The first 9 rows are patterns. Each new row is the sum of 3 different patterns, raised or lowered, with some noise. Before adding, each is slid sideways (what falls off one end comes back at the other) and multiplied by a number that may be negative. Names go in the order of the patterns.
Known rows, each followed by the names of its patterns:
[ 1.88 -1.70  0.22 -0.65  0.00  1.29 -1.72 -0.04  2.31 -1.01 -2.38  0.01
 -2.54 -2.38 -0.55  0.88  1.53  0.02  1.17 -0.47  2.52  0.48 -2.23 -0.70
 -0.22  1.03  2.04 -1.97  1.74  0.89  2.06  0.43 -1.06  1.49  1.28  0.49
 -1.49  2.41 -1.87  1.07  0.20  2.37  0.24] | (3)
[-1.73  0.51 -2.54 -2.38 -0.33 -0.16 -2.30  1.81  1.70 -0.84  2.25  1.44
 -0.96 -0.60 -1.99 -1.38  0.44  2.25 -0.05  0.78  0.66 -1.44 -1.16  0.39
  2.06  0.83  2.17  1.69  2.53 -0.92  2.55  2.46  0.16 -1.33 -2.58 -2.54
 -1.86 -1.03  0.64  0.59 -0.54 -1.19  0.36] | (4)
[-0.35 -2.55  1.15  0.64  0.72 -2.16  0.97 -1.08  2.41  2.37 -2.55 -0.32
  2.26 -1.28  2.42 -1.93  1.72 -2.04 -1.28 -0.86  0.19 -0.31 -0.82  0.50
 -1.98 -0.40 -1.38  0.23 -0.65  1.42  0.11  1.88 -2.10 -0.92  1.47  1.54
 -2.31 -0.38  1.64  2.24 -0.44 -2.15  2.47] | (1)
[ 2.02 -0.19 -1.72 -1.64 -0.44  2.35 -0.24 -1.09  1.18  1.17 -0.29 -1.07
  1.70 -1.28  1.05  1.44 -0.90 -0.42 -0.20  1.61  0.77  1.55 -0.76 -1.17
  1.50 -1.57  1.68  1.77 -0.66  1.19  0.49 -1.79 -0.58 -1.51 -1.21  1.80
 -2.22  1.26  2.48 -2.57  0.86  1.43 -0.32] | (0)
[ 1.66  1.21 -1.60  0.70  0.71 -1.28 -2.08 -1.97  0.85 -2.53 -2.06 -1.88
 -2.25  1.75 -0.51  2.34  2.53 -2.16  1.34  1.81 -1.11 -0.64  2.33  1.67
 -0.74  0.64 -2.26  0.17  0.64  2.20  1.36  0.08  2.16 -1.12 -0.52 -2.44
 -0.67  1.36  1.51  0.56  2.08 -2.03 -0.99] | (2)
[ 0.75  2.23 -1.64 -0.74 -1.76  0.02 -0.09  0.19 -1.62  0.14  1.99  2.51
  0.73  1.72 -0.18 -1.34  0.64  1.54  1.10 -0.31 -2.57 -2.27 -1.17 -0.19
  0.70  0.19 -0.31 -0.38 -1.10  0.78 -2.19 -2.43 -1.29 -2.23 -0.24  0.71
 -1.38 -2.08 -2.43  0.83  0.03  1.49  0.82] | (5)
[-0.52 -1.03  1.40 -1.05  1.38 -2.52  0.06 -2.57 -2.10  0.34 -1.21  1.50
 -1.03 -0.06 -1.42 -1.01  1.87 -1.46  0.42  1.49 -2.35  1.26 -0.20  1.42
  1.46 -1.80 -1.93  1.43  1.13  2.24 -1.75 -2.21  1.20  2.45 -1.63  0.95
  0.66  0.92  0.88  2.46  1.48  2.50  0.35] | (7)
[-1.13  0.70 -1.39 -1.15  1.92  0.72  0.56 -1.37 -0.12 -0.56 -1.65  2.29
  1.74  2.13 -2.19 -0.79 -1.96 -1.78  1.61  0.93  1.09 -2.16  2.35  1.48
  1.15 -1.53  2.42 -1.17 -1.53  1.29 -1.96 -0.58  1.86 -0.11  1.21 -1.15
 -2.21  0.98  0.23 -1.27  2.51 -1.10 -0.92] | (8)
[ 2.00  2.28  1.54 -1.16 -0.53  2.01  2.52 -1.54 -0.93  1.02 -0.41 -1.09
 -1.75  0.48 -1.83  0.54 -0.81 -2.49  1.24  0.47 -2.49  0.84  2.36  1.68
 -1.30  0.72  0.87 -1.35 -2.17 -0.23 -2.45 -1.65  1.26 -0.17 -1.49 -2.08
  1.93 -1.02 -2.25  0.99  1.00 -1.91  1.37] | (6)

New rows. What belongs after each?
[ 1.95 -2.23 -1.00  4.11  2.17  3.55 -0.12  5.99  0.91  2.41 -3.49  1.84
  0.98  1.38  2.97  0.50 -1.49  2.63  1.68  1.13 -1.22 -1.48  0.40 -0.67
 -1.23  1.66  1.01 -1.26 -2.06  1.23 -1.76  0.35  1.01  3.32  4.31 -0.49
  0.68  3.32 -0.58  2.98  4.39  2.90 -0.07] | (3) (2) (8)
[ 0.28  1.47  3.34  1.61  3.01  2.54 -1.77  0.24 -1.66 -3.10  2.31 -1.88
 -0.03 -1.43 -3.85  0.02  1.24  4.19  1.56 -1.17 -0.35  0.30  0.26 -1.54
  1.01  2.77 -3.19  3.62  0.69  0.66  3.40 -0.23 -1.16  0.54  1.56  1.69
 -0.46 -0.06 -1.25  2.63 -2.67 -2.35  2.23] | (0) (5) (7)
[-0.95 -3.93 -2.43 -3.24 -2.82 -0.96 -0.66 -3.10 -1.65 -0.57 -0.04 -3.07
 -1.93 -0.92 -4.23 -4.04 -0.86 -5.00 -3.27 -0.96 -1.66 -2.22 -2.22 -0.63
 -2.35 -3.06 -2.23 -0.38 -5.20  0.11  0.89 -1.00 -0.84 -1.84 -1.08  2.17
  0.32 -2.71 -3.22 -1.88 -0.44 -1.78 -3.09] | (0) (5) (6)
[-0.38 -3.21 -3.47 -0.67  0.44 -2.15 -1.80 -0.07  1.39  0.15 -4.24  0.48
 -2.83 -0.40 -0.11 -3.52 -0.07 -2.44 -5.26 -0.10 -1.17 -1.13 -0.44  0.21
 -1.00 -2.76 -1.06 -2.82 -0.20 -1.36 -0.76 -4.15 -5.60 -5.02 -2.66 -2.15
 -2.55  1.73 -0.46 -5.09 -1.27 -1.32 -0.84] | (4) (2) (6)
[ 0.73 -1.85  3.19 -0.21  0.76 -1.27  2.52  1.63  0.19  0.57 -0.05 -0.62
 -0.63 -1.20  0.53 -2.71 -1.70  1.80 -0.83 -1.19  2.08 -1.10 -3.75 -2.37
  0.15 -2.81  2.63 -0.63 -1.40  0.88  0.12 -0.78 -2.71 -1.87  0.26  0.72
  1.14 -2.22 -0.95  0.46 -3.30 -0.37  0.38] | (3) (4) (2)
[ 0.26 -4.60 -2.27 -1.29  0.44  0.10 -1.23  1.68  2.71 -1.26 -2.81  4.24
  0.84 -2.89 -2.25  1.51  0.27 -0.45  3.52 -3.21  0.69 -1.08 -4.15  3.56
  2.72 -1.71  2.74 -2.12 -0.85 -3.10 -0.40 -0.56  0.83  1.22  0.68 -0.25
 -0.86 -0.45 -3.88  2.07  1.44  5.01 -0.33] | (1) (2) (5)
[ 3.69  2.84  6.86  7.76  7.12  4.56  0.57  5.76  5.06  0.28  3.49  3.75
  3.06  2.35  3.66  2.12  0.42  5.09  2.90  3.28  3.49  3.10 -0.40  4.06
  6.08  2.56  4.51  3.37  4.55  3.44  0.52  2.26  2.89  1.69  6.94  5.05
  0.37  3.14  5.22  0.85  3.59  4.54  4.77] | (0) (2) (6)
[-0.37  2.86  0.27  3.11  1.94  2.04  1.64 -0.90 -1.22 -2.51  0.06  3.58
 -1.17  1.69  2.93  2.44  0.22  1.46  3.13  0.12  1.09  0.09  3.13 -3.59
  0.79  2.17  0.65 -1.15  2.28 -3.11  0.21 -1.83  0.56  3.53 -2.12 -0.10
  1.95 -0.42 -1.85  0.94 -1.11 -1.71  1.07] | (3) (2) (6)
[ 1.90 -2.56 -1.07  0.84  0.80 -1.93  0.70  0.72 -0.28  2.15 -0.65 -0.84
 -2.79 -0.62  1.72 -3.05 -2.38 -1.20 -0.67 -1.33 -1.38 -0.89  0.00 -2.28
  1.37  0.57 -1.51 -2.48 -1.32 -2.70 -1.21  1.74  1.86 -1.27 -1.46  2.83
  2.60  2.27  1.17 -0.29  2.05 -3.03 -3.84] | (3) (2) (5)
[-0.79 -0.52 -0.65  1.11 -0.04  1.32  0.42 -3.13 -1.27  0.92 -0.31  0.41
  0.66  1.05 -0.24  0.92 -2.08  1.88  0.34 -0.14  0.78 -2.26  0.63  0.22
 -3.12  2.54  1.14  3.55 -1.77 -0.67 -0.34 -0.05  0.50  0.35  1.60 -0.88
  1.81  2.17  1.06 -1.85  2.66 -1.04 -0.84] | (1) (0) (8)
[-0.13 -0.16  0.37  4.99 -1.26 -2.18 -3.47  2.56  0.96 -0.67 -1.51  2.91
  3.18  1.68  2.41  2.90  0.22 -0.05 -1.82  1.97 -0.19 -1.38 -1.15 -2.18
 -2.97  2.32  1.44  0.12 -0.12  0.40 -0.48  1.92 -1.22 -2.31 -1.65 -2.31
 -1.03  0.15 -0.44 -2.03  1.33  0.79 -0.60] | (2) (5) (7)
[ 4.73  1.92  0.68  3.91  1.72  4.28  1.01  1.22 -1.62 -0.10  1.23  1.20
  1.88 -2.87  3.81  3.44 -0.43  2.83  0.94 -0.96  5.91  1.17  2.52  1.72
 -0.94  2.93  2.36  3.17 -0.32  3.18  0.94  2.11 -0.46 -0.06  0.72  0.20
  0.77  3.64 -1.68  2.27  0.92 -0.15  4.30] | (3) (8) (6)
[ 4.40  0.73 -0.35  2.93  2.41  0.47  2.76 -2.80 -0.10 -2.13  2.92 -1.99
  4.03  2.76  1.85  2.93  1.05  0.88  2.89  1.02 -0.33  0.70 -1.72 -0.96
  0.50  2.00  1.86 -1.13 -0.61  2.47  4.72  2.55 -1.14  1.01  1.57 -0.29
  1.49  3.68  2.20 -2.14  1.04  3.35  3.01] | (1) (5) (8)
[-2.05 -2.13 -1.42  1.68 -0.11 -3.09 -0.94  1.36 -0.38  4.14 -2.34 -1.77
 -0.34 -0.51 -4.52  2.24 -2.02 -0.48  0.75  0.09  3.40  1.75 -2.91 -1.46
  1.18 -0.25  0.93  3.48 -0.62 -1.57 -4.91 -2.32 -2.94 -1.90 -3.77 -0.86
 -0.35 -2.43 -1.08  0.56 -1.51  3.32  0.00] | (3) (4) (7)
[ 4.09  2.29 -1.29 -3.00 -2.78 -2.21 -0.25 -1.93  0.14  0.20 -1.61 -0.22
 -0.20 -3.55  2.87  0.93 -2.41 -1.43  0.45 -0.42 -1.99 -0.46 -0.26 -4.35
 -0.35 -2.54  2.43  4.49  0.16 -1.14 -1.28 -1.86  2.93 -2.66 -1.54 -2.52
  2.64  1.80 -0.15  0.81 -0.18  0.70  0.19] | (3) (5) (7)
[-1.66  0.04 -1.96 -2.85  2.72  1.12  1.87  1.79  0.21 -0.84 -1.10  3.26
  1.81 -0.67  1.11  0.02  1.97 -0.43  3.69  0.39  4.54 -3.54 -0.89 -1.11
 -2.42 -1.11  1.72  0.79 -0.40  3.99 -0.31 -1.31  0.07  0.70 -3.25 -0.15
  0.30 -3.89 -2.87  1.29 -1.24 -0.57 -2.58] | (3) (4) (8)
[-1.75  0.37 -0.61 -2.79 -1.59  1.16 -1.26 -0.92 -0.23 -1.36 -1.43 -2.02
 -2.00  1.56 -1.32 -1.10 -0.97  1.42  2.51  3.70  2.39  1.03 -1.78  0.83
  1.14  3.22  1.90  0.88 -1.44  4.05  3.17  1.83  0.47  3.12 -1.25 -2.36
  1.79 -2.15  0.92  2.62  0.84  2.08  0.01] | (4) (2) (5)
[-1.17  2.43 -1.53  0.48  1.04  1.26 -0.61  2.34  0.30  1.03  0.99 -1.27
 -1.83  1.04  0.52  3.51  0.42  0.39 -0.17 -0.27 -1.05  1.92  2.06  1.04
  2.12 -0.46 -0.22 -0.52  1.51  2.25 -0.05  4.25  1.93  0.13  2.19  1.30
  2.70  3.43  2.14  1.07  2.93  3.42 -0.34] | (5) (8) (6)
[-1.37 -3.63  0.56 -2.56 -2.21 -1.77 -1.41 -1.79 -4.15 -2.84 -4.90 -5.03
 -0.79 -4.27 -5.93 -1.83 -1.69 -4.42 -4.60 -1.07 -2.77 -2.25 -1.37 -3.36
 -3.69 -3.08 -3.85 -5.24 -0.23 -2.24 -3.17 -2.44 -3.91 -5.00 -3.31 -4.16
 -0.51 -1.01 -2.42 -2.01 -1.75 -3.96 -1.29] | (0) (2) (6)
[ 0.15 -0.64 -0.52  1.05 -0.37 -1.50  3.65 -0.14 -1.11 -1.27 -0.18  0.11
  1.55  0.65 -0.17 -0.14 -0.79 -0.04 -3.17  0.28  1.38  3.46  1.71  1.58
 -2.02 -0.19 -2.03  3.19  0.96 -1.81 -2.60  3.86 -0.38  0.85  4.25  2.91
  4.22 -0.18  1.00  2.66  0.80  3.82 -0.94] | (3) (2) (8)
[-1.83  0.91 -3.92 -4.19 -1.38 -1.14 -0.29  1.10 -1.37 -1.13 -3.39  0.97
 -2.70 -1.05  1.65 -2.45 -1.63 -1.77 -1.30 -4.12  2.05 -0.74  4.83 -0.55
 -2.15 -5.50 -1.85 -1.66  0.38 -0.06 -3.29 -1.45  2.19 -3.58 -2.60 -1.20
 -0.70 -0.44 -3.28  1.53  1.93  1.89  2.56] | (3) (0) (2)
